The rows of each matrix lie in a flat space through zero, up to rounding. After each matrix: how many dimensions does the smallest such space have?
In the rows, 128 means zero.

[[114 122 117 124 153 131 131 128  63 159  87 147  75 119 103 126  92 109
  143 157]
 [122 150 128 115 142 132 140 118 138 137 130 144 121 120 127 134 120 120
  132 107]
 [117 128 153 150  90 120 135 174 114 100 101  89 103 115 168  99 117  87
   53 111]
 [124 115 150 155 111 147 145 138 115 126 130 140 136 143 149 129 153 149
  134 125]
 [153 142  90 111 222 138 142 130 156 131  93 103 105 129  77 144 112 129
  135 130]
 [131 132 120 147 138 180 131 146 109 118 145 145  96 142 174 109 132 138
  107 110]
 [131 140 135 145 142 131 180 126 133 151  83 133 116 132 131 139 154 110
  129  98]
 [128 118 174 138 130 146 126  78 135 148 154 162  65  68 114 116 170 122
   43 100]
 [ 63 138 114 115 156 109 133 135  74 171  92 163 130 126 125 163  75 145
  170 151]
 [159 137 100 126 131 118 151 148 171 100 101  80 166 169  88 128 138 118
  165 124]
 [ 87 130 101 130  93 145  83 154  92 101 147 120  73 122 117  76  95 115
   47 124]
 [147 144  89 140 103 145 133 162 163  80 120  79 141 166 138 102 133 104
  111 105]
 [ 75 121 103 136 105  96 116  65 130 166  73 141 133  86 112 179 118  98
  124 154]
 [119 120 115 143 129 142 132  68 126 169 122 166  86 103 111 132 172 121
   95 113]
 [103 127 168 149  77 174 131 114 125  88 117 138 112 111  83 132 102 106
  136 143]
 [126 134  99 129 144 109 139 116 163 128  76 102 179 132 132 182 109 114
  180 152]
 [ 92 120 117 153 112 132 154 170  75 138  95 133 118 172 102 109 136 150
  138 126]
 [109 120  87 149 129 138 110 122 145 118 115 104  98 121 106 114 150 127
   50 117]
 [143 132  53 134 135 107 129  43 170 165  47 111 124  95 136 180 138  50
  137 145]
 [157 107 111 125 130 110  98 100 151 124 124 105 154 113 143 152 126 117
  145 168]]
 | 11

[[126 127 129 132 133 133 129 133 124 123 123 122 129 118 126 139 122 121
  131 126]
 [127 149 142 127 131 134 136 114 111 118 170 130 140 134 134 142 142 122
  125 109]
 [129 142 138 124 130 133 133 121 115 122 154 132 135 138 133 133 139 126
  125 124]
 [132 127 124 123 119 117 126 123 135 137 131 135 126 136 130 114 136 136
  125 125]
 [133 131 130 119 129 130 130 137 119 127 128 132 129 134 128 124 134 127
  128 142]
 [133 134 133 117 130 134 129 135 121 128 130 135 128 149 130 116 136 133
  125 156]
 [129 136 133 126 130 129 133 127 115 122 143 127 135 121 129 140 134 119
  129 116]
 [133 114 121 123 137 135 127 167 114 123  82 119 124 104 117 137 114 112
  139 157]
 [124 111 115 135 119 121 115 114 168 147 105 134 111 151 130  94 117 156
  121 145]
 [123 118 122 137 127 128 122 123 147 133 113 126 120 130 127 121 116 137
  127 131]
 [123 170 154 131 128 130 143  82 105 113 226 135 153 141 144 154 159 122
  119  67]
 [122 130 132 135 132 135 127 119 134 126 135 127 127 136 130 129 123 132
  125 129]
 [129 140 135 126 129 128 135 124 111 120 153 127 138 119 130 144 138 117
  129 107]
 [118 134 138 136 134 149 121 104 151 130 141 136 119 179 137 105 122 155
  115 162]
 [126 134 133 130 128 130 129 117 130 127 144 130 130 137 132 128 131 132
  125 123]
 [139 142 133 114 124 116 140 137  94 121 154 129 144 105 128 148 151 106
  134  99]
 [122 142 139 136 134 136 134 114 117 116 159 123 138 122 131 151 131 119
  128 103]
 [121 122 126 136 127 133 119 112 156 137 122 132 117 155 132 106 119 150
  120 146]
 [131 125 125 125 128 125 129 139 121 127 119 125 129 115 125 134 128 120
  132 126]
 [126 109 124 125 142 156 116 157 145 131  67 129 107 162 123  99 103 146
  126 219]]
 | 4

[[ 70  75  85 143 152 128 145 149 109 103 136 154 103 159 161 148 143 160
  125  97]
 [ 75  74  94 152 148 137 127 157 124 104 132 152 103 148 153 159 148 149
  106  97]
 [ 85  94 100 139 147 129 139 151 124 107 131 151 119 141 145 138 141 148
  117 101]
 [143 152 139 145 105 109 143 168 131 166 134 110 142 121 104 110 128  98
  147 138]
 [152 148 147 105 127 139 116  81 136 123 115 116 134 118 125 122 121 131
  133 145]
 [128 137 129 109 139 130 134 108 132 113 122 136 142 122 129 113 125 140
  130 124]
 [145 127 139 143 116 134 102 146 135 138 133 126 121 119 118 149 126 108
  102 133]
 [149 157 151 168  81 108 146 168 134 202 125  69 128 130  97 116 140  79
  181 165]
 [109 124 124 131 136 132 135 134 145 120 116 131 138 122 126 121 141 133
  129 118]
 [103 104 107 166 123 113 138 202 120 145 148 140 119 138 126 141 137 113
  117 108]
 [136 132 131 134 115 122 133 125 116 148 131 110 118 139 128 129 126 121
  150 143]
 [154 152 151 110 116 136 126  69 131 140 110  93 126 129 126 119 125 129
  163 162]
 [103 103 119 142 134 142 121 128 138 119 118 126 113 135 138 148 146 136
  123 122]
 [159 148 141 121 118 122 119 130 122 138 139 129 135 118 117 124 111 113
  119 137]
 [161 153 145 104 125 129 118  97 126 126 128 126 138 117 122 118 110 125
  125 141]
 [148 159 138 110 122 113 149 116 121 141 129 119 148 124 118  96 116 124
  155 140]
 [143 148 141 128 121 125 126 140 141 137 126 125 146 111 110 116 126 112
  123 131]
 [160 149 148  98 131 140 108  79 133 113 121 129 136 113 125 124 112 132
  116 141]
 [125 106 117 147 133 130 102 181 129 117 150 163 123 119 125 155 123 116
   68 102]
 [ 97  97 101 138 145 124 133 165 118 108 143 162 122 137 141 140 131 141
  102  97]]
 | 5

[[ 81 157 177 134 143 147 140 106 120 149 147  58 151 106 194  67 156 127
  144 118]
 [157  78 121  91 100 119  90 135 149 161 120 132  86 153  92 111 106 156
  104 131]
 [177 121  96 129 127 100 132 139 129  92 142 173 122 145  92 164 117 118
  116 129]
 [134  91 129 111 100 144 105 127 123 176 112 113  98 143 105  93 108 157
  107 130]
 [143 100 127 100 124 117 116 122 126 123 138 137 106 151 104 128 110 132
   96 132]
 [147 119 100 144 117 134 130 143 117 129 109 159 120 130 101 152 118 129
  130 128]
 [140  90 132 105 116 130  99 137 137 152 121 123  91 132 131 110 132 138
  129 115]
 [106 135 139 127 122 143 137 108 112 147 127 106 140 138 115 104 107 143
  101 145]
 [120 149 129 123 126 117 137 112 139 123 135 125 153 142 102 133 105 140
  104 155]
 [149 161  92 176 123 129 152 147 123 116 114 159 155 114 112 159 131 123
  156 129]
 [147 120 142 112 138 109 121 127 135 114 161 113 117 130 154 107 148 118
  132 110]
 [ 58 132 173 113 137 159 123 106 125 159 113  80 133 115 168  97 134 134
  127 134]
 [151  86 122  98 106 120  91 140 153 155 117 133  90 141 108 119 119 148
  122 126]
 [106 153 145 143 151 130 132 138 142 114 130 115 141  93 189 133 173 106
  180 107]
 [194  92  92 105 104 101 131 115 102 112 154 168 108 189  30 135  65 144
   44 152]
 [ 67 111 164  93 128 152 110 104 133 159 107  97 119 133 135 111 112 143
  103 147]
 [156 106 117 108 110 118 132 107 105 131 148 134 119 173  65 112  79 147
   59 150]
 [127 156 118 157 132 129 138 143 140 123 118 134 148 106 144 143 147 122
  166 123]
 [144 104 116 107  96 130 129 101 104 156 132 127 122 180  44 103  59 166
   44 166]
 [118 131 129 130 132 128 115 145 155 129 110 134 126 107 152 147 150 123
  166 120]]
 | 6

[[ 88 115 135 136 161 152 132 133 112 132 166 145 129 118 107 132 141 128
  144 137]
 [115  72 129 119 123 126 122 114  96 136 106 143 134 113 108 148 123 119
  127 128]
 [135 129  88 118 140 114  94 109 154 113 157 119 138  96 147  96 132 132
  150  98]
 [136 119 118  94 113 126 133 125 115 113 108 110 135 119 122 122 121 134
  133 124]
 [161 123 140 113  91 142 126 100 111 111 118 108 126 146 125 123 106 147
  131 131]
 [152 126 114 126 142 120  95 110 141 117 153 133 137 114 106 130 122 130
  129 125]
 [132 122  94 133 126  95  89 129 150 117 106 153 146 125 156 174 139  96
  116 123]
 [133 114 109 125 100 110 129  79 132 150 139  92 140 119 143  94 135 125
  157 107]
 [112  96 154 115 111 141 150 132  84 142  93 110 131 136 120 132 115 120
  133 139]
 [132 136 113 113 111 117 117 150 142  62 124 155 135 127 148 156 111 140
   92 140]
 [166 106 157 108 118 153 106 139  93 124  69 114 116 138 127 124  97 133
  129 115]
 [145 143 119 110 108 133 153  92 110 155 114  78 136 141 117 121 105 123
  150 165]
 [129 134 138 135 126 137 146 140 131 135 116 136 106 131 140 111 129 142
  121 119]
 [118 113  96 119 146 114 125 119 136 127 138 141 131  94 118 122 123 130
  128 130]
 [107 108 147 122 125 106 156 143 120 148 127 117 140 118  95 120 153 117
  121 111]
 [132 148  96 122 123 130 174  94 132 156 124 121 111 122 120 120 107 144
  130 174]
 [141 123 132 121 106 122 139 135 115 111  97 105 129 123 153 107  48 138
   99 170]
 [128 119 132 134 147 130  96 125 120 140 133 123 142 130 117 144 138 104
  146 123]
 [144 127 150 133 131 129 116 157 133  92 129 150 121 128 121 130  99 146
   90 134]
 [137 128  98 124 131 125 123 107 139 140 115 165 119 130 111 174 170 123
  134 121]]
 | 11
